The same things were measured in two ways. Each way mixes the same 9 hidden numbers, adds some noise and spreads widely along 6 directions of its own, which tell nothing about the thing.
In the rows, zero is written as 128.
Some things both ways: the first way, then the second way.
[128 115 111 124 110 138 127  93 154 135 116 124 103  98 166 124 148  92
 112 101 103 117 120 143 115]
[186 179 111 108  59 132 102 117 135 149 210 141 111  99 135 125 146  86
  48 176 126 107 159]

[130 135 170 135 131 119  65 167 145 103 201 152 172 142 150 118 128 131
 131 138 120  79 115 125 146]
[104 107 121 123 140 150 141 125 103 100 135 168 141 151 137 129 127 145
 141  69 139 143 130]

[104 110 130 112 132 126  95 187 118 134 139 128  93  96 133 135 115  87
 106 174 148 146 151  92 161]
[127 117 148 114 141 171  86 144 139 134 166  80 121 133 131 115 164 132
  76 131  73 159 153]

[147 116 101  93  98 143 127 101 129 140 143 117 135 113 161 119 118  66
 110 120  88 129  85 110 130]
[102 124 114 116 168 177  70 131 157  79 175 105 136 191 157 170 150 128
 129  60 144 158 125]

[108 171 177 146 128 155 145 156 150 136 120 151 130 159  95 130 142 174
 163 126 138 136 130 145 112]
[ 88 165 100 117  90 155 120 123 111 202 162 108 156 106 140 108 113 109
  36 148  79 112 148]

[143 144 151 115 107 116 128 107 150 113 140 131 156 123 129 126 159 123
 146 141 137 111 107 125 129]
[ 97 147 121 118  96 105 146 136 116 145 120 117 128  94 146  99 117 109
 124 118 136 130 113]

[125 161 169 163 151 174 137 195 132 113 133 151 141 103 153  90 138 166
 160 161 148 146 111 148 156]
[ 81 150 147  94  80  98 131 149  95 170 131 120 142  81 117 106 158 113
 128 107  95 143 127]

[ 95 107 133 145 104 140 128 161 163 140 126 114  88 123 101 144 147  97
 134 121 115 139 159  80 133]
[191 112 138 103 114 117 183 119 145 108 161 155 128 111 134 128 118  80
  94 153 159 114 121]

[147 172 117 137 141 127 109  76 135 118 133  89 126 109 130 147 113 102
 177 122  90 147  66  98 105]
[149 200 143 150 128 114 106 115 179 130 149 125 190 118 160 149 179 144
 103 115 155 144 217]

[139 171 143 125 134  98 143  85 122 126 104 126 115 135 114 149 165 161
 177 104 142 132 105 198 126]
[174 150  80 122 130 112 159 129 132 131 146 155  88 113 119 146  64 116
 119 134 196 115 131]

[152 120 130 126 119  96 136 170 124 106 108 159 149 115 108 136 129 156
 118 150 157 129 150 141 149]
[150 163 109 132  87 128 123 117 165 132 175 127  89 103 120 110 103 128
 124 138 157 110 122]

[139  82 111 106 108 111 103  55 137 144  85 129 150 116 131 164 146  73
  85 136 123 130 171 149 152]
[154 193 137 153  95 102  90 164 169 138 219 132 115  94 107 152 178 157
 204  88 154 134 167]

[118 128 149 172 112 111 114 177 159 125 128 106 122 119 137 123 146 138
 105 133 127 105 147  97 111]
[140 128 138 156 115 127 153 118  95 115 113 144 129 101 137 104 118 128
 149 119 127 130  98]

[112 102 161 111 116 115 112 166 132 136 133 145 166 115 117 117 109 121
  68 167 159  80 168 109 123]
[155 145 115 150 132 121  88 128 129 123 118 121 111 147 115 164 139 140
 169 131 132  93 116]

[110 157 171 129 147 143 132 169 143 118 142 140 128 101 107 110  95 142
 157 149 157 108 107  87 103]
[ 93 157  82  90 132 147 151 159 172 158 165  88 121 101 119 115  73  98
 121  91 130 122  84]

[127 123 128 193 140 173 119 135 155 120 140 131 152 116 147  93 124 134
 135 107 118 115 135 132 139]
[134 106 154 149  74  94 150 105  63 192  73 137 103  78 119  81 152 132
 132 201  62  96 109]

[ 99 126 162 178 141 171 128 201 143 124 141 113 121 104 104 109 141 119
 176 156 138 157 141  91 182]
[197 111 180 112 133 100 134 121 144 121 138 145 143 130 109 168 178 115
 126 151 138 133 160]

[151 177 122 146 151 115  95 123 112 116 159 117 136 125 179 126 125 147
 145 117  90 128  82 167 121]
[138 119 107 179 131 137 101 117  99 106 118 123  78 149 120 135  77 162
 156 130 162 111 102]

[150 140 101 125 119 101 145 155 101 134 117 149 107 143 110 125 109 153
 137 106 149 141 105 167 148]
[ 96 102 106 142 139 139 154 138 111 124  69 108 102 121 143  79 102 144
 158 114 105 115  81]

[116 133 115 130 129 131 151 130 122 149 106 130  80 135  89 139 124 119
 165  91 139 151 118 153 146]
[176 128 135 147 154 109 149 133 143 121  89 137 147 128 130 144 152 135
 165 136 131  99 138]

[140 152 112 140 106  59 102 127 115 116 182  89 102 115 170 102 178 126
 121 124 151  93 104 141 139]
[199 135 140 173  85 132 113 137 117 115 126  84  92 101 113  90 101 111
  92 206 103  67  95]

[124 156 107 128 129 101 145 132 103 147  90 110  84 114 100 142 119 137
 122 145 160 165 138 123 116]
[165 136 134 124 169 126 130 113 145 129  98 127 159 139 149 154 153 127
  85 141 136 142 180]

[ 85 145 150 115 165 166 120 138 131 143 133 143  86  96 125 126  86 119
 135 132 129 131 134 119  87]
[114 125 134 134 187 115 155 142 132 145  72 127 180 133 120 161 145 150
 190  81 117 132 130]

[128 131 133 147 141 104 123 173 115 129 136 142 134 127 116 111 102 157
 111 127 156 103 138 142 130]
[ 99  55 137 123 202 145 174  98  60 128   4 164 151 153 152 112 156 167
 129 104  78 168 138]

[161 129 146 161  97  94 138 130 138 120 123 113 211 147  86 107 129 148
 127 131 158  85 120 103 139]
[182 141 133 138 114  11 203 120 109  85  16 208 142 104 142 146 151 121
 249 117 224  91 116]

Other things, the second way, with their names:
<428>: [109  98 103 149 137 174 134 115  84 132 133 143 112 145 134 112  91 147
 106 117 108 125 109]
<121>: [124  85 143 124  98  69 172 108  58 151  60 153  84 101 121 109 100 124
 133 167 153 132 107]
<251>: [170 136 164 173  66 115 121 110  90 156  95 115 137  97 132  78 145 134
  48 226  79  83 169]
<433>: [143 137 119 111 148 192  68 128 152 143 197  85 134 154 155 151 168 104
  43 141  75 145 157]
<275>: [170 101 131 143 165 120 151  90 130 126  84 157 111 143 127 146 129 152
 146 149 147 126 140]
<320>: [128 118 111 135  98 150 123 135 135 131 141 102 100 127 125  95 109 117
 117 152  97  79  84]
<226>: [182 121 111 138 132 125 118  94 128 120 113 142  65 138 111 138 101 146
 125 166 159 117 126]
<66>: [150  64 190 174 156 102 150  52  96  92  20 168 165 168 164 145 182 150
 163 158 132 124 129]
<151>: [ 90 152 131 130 106  69 175 129  67 160  43 159 193  95 147 117 141 123
 139 113 129 113 140]
<137>: [141 130 113 109 170 121  94  90 147 125 115 119 145 186 162 207 129 103
  76 140 185 140 161]
<258>: [117 157 100 100 132 122 146 140 184 146 163 115 158 129 135 151 116  98
 124 100 156 103 125]
<136>: [ 96 110 118  91 139  98 182 154 115 128  75 119 157 122 148 124 117  85
 140 101 134 116  90]
<317>: [139 136 123 118  84  99 141 146  82 186 112 142  82  67 117  75 165 142
 127 165  73 124 152]
<325>: [102 114 157 118 117 111 170 146 101 112 145 148 145 100 137 111 130 123
 146  78 149 170 123]
<167>: [ 60 105 100 145 157 151 100 133 115 120  98 100  82 152 123 122 102 166
 212  68 124 138  59]
<91>: [200 148 131 132  84 106 143  89 138 150 122 171 129 110 128 121 152 125
  83 198 128  85 177]
<338>: [138 104 141 157 171 154 127  72 145  84 121 155 173 190 164 173 128 143
 111 109 172 136 151]
<164>: [152  95 140 112 150 138 113  73 140 122 137 148 120 175 151 167 147 127
  68 154 161 154 175]
<270>: [117 127  91 128 124 131 129  83 112 133 108 148 102 143 181 119 113 126
  72 149 162 138 153]
<328>: [111 127  95 131 122 146 110 134 129 125 133  76  72 127 136 103  66 122
  90 140 149 127  97]
<242>: [173 146 139 136 122 115  98 100 107 162 140 147 135 134 118 176 159 130
  99 164 125 125 174]
<73>: [123 160 120 145 109 135  39 149 125 168 167  83 129 148 130 161 191 133
 118 149  71  93 156]
<407>: [149 152 176 137 100  99 173 152 105 126  91 147 201  71 143  80 198 125
 135 118  80 126 158]
<249>: [135 168  88 114 160 114 122 155 152 109 101 121 124 130 130 149 127 136
 168  81 163 127 133]
<93>: [ 86 123 117 169 140 192  50 114 124 156 146  49  63 135 131  92 101 177
  85 145  79 158 121]
<210>: [ 92 147 155 148 117 197  82 156 124 176 213  61 143 102 108  97 126 153
  52 117  47 166 158]
<15>: [154 163 144 157 121  78 135 133 127 133  62 113 141  90 140 114 158 137
 158 146 132 117 141]
<438>: [ 78 146  99  98 148 119 122 138 134 151 118 132 125 134 131 143 136 150
 151  73 145 154 149]
<386>: [119 167 174 152  91 143  82 140 149 135 164  83 179 113 140 102 191 140
  83 131  78 129 180]
<315>: [152 139  95 133 139 152 124 157 171 114 154  77  56 102 118  94  83 129
 143 128 136 122  86]
<140>: [154 138 125 118  72  75 193 161 126 140 112 116 112  57 145  72 121  74
 135 167 130  82  88]
<376>: [136 115  97  97 153 157 123 128 136 129 126 100 109 151 112 146  80 102
  85 131 129 115  93]
<83>: [ 61 143 124 123 156 130 157 170 139 159 129 116 129  82 112 100 130 174
 207  37 112 181 128]
<147>: [160 116 164 147 119 114 107 125 144 134 176 111 102 126 107 155 136 136
 142 146 149 135 139]

Some of these things the first way, each followed by its name:
[133 137 116 126 148 110 118 162 116 129 121 123  77  96 117 141  95 107
 168 123 138 146  88 124 147] => <315>
[145 131 107 144  83 114 128  66 151 135 144  98 119 147 111 118 168  91
 169  88 138 120  89 115 154] => <140>
[119 132 121 158 126 116 137 162 129 149  82  85 127 104 100 135  84 123
 101 148 129 140 135  68 100] => <15>
[131  73 103 107 119 112 114  64 129 156  80 147 127 116 128 150 126  85
  73 103 133 107 174 179 140] => <317>
[ 81 136 163 161 137 136 104 187 139 151 116  88 106 116 118 155 141 120
 112 162 100 151 172  94 122] => <210>
[142 109 128 104 139 132 144  91 134 116 123 133 154  84 133 131 132  94
 150  90  83  98 103 166 123] => <226>
[151 149 162 131 147 126 126 159 111 121 119 158 200 135  91 118  87 166
 133 172 168 124 127 135 145] => <438>
[116 138 162 135 132 156  80 154 125 140 160 154 157 150 127 105 107 122
 121 173 172 127 134 112 171] => <73>
[121 137 103 132 114 113  95 130 123 138 142 117  94 110 154 106 122 102
  96 160 180 130 132  95 136] => <433>
[ 97 163 161 116 132 153 122 197 131 140 146 157  88 130 112 117 104 140
 135 169 169 147 130  91 120] => <136>
[152 169 136  85 126  90 128 140 103 110 136 146 106 118 134 144 151 147
 157 157 150 153  96 167 146] => <328>
[132 145  97 138 109 100  97 128 124 126 128 120  95 113 179 140 162 130
  80 164 135 161 160 135 130] => <325>
[124 177 155 155 149 151 158 165 121 123 162 103 135  98 137  75 118 149
 177 116 128 110  60 131 117] => <376>
[124 166 163 109 119 148 152 135 130 133 114 131 155 121  89 133 126 134
 147 184 152 156 126  87 112] => <137>
[132 101 106 149  93 134 158 158 131 155 122 125 144 158  89 114 113 120
 111  91 108 125 130 117 146] => <320>
[150 162 114 148 130 141 167 115 116 125  93 137 129 120 143 127 172 169
 150 125 122 177 128 201 152] => <121>
[124 121 122 141 152 131 114 155 125 121 127 150 120 105 111 135  93 133
 132 134 135 137 150 120 129] => <275>
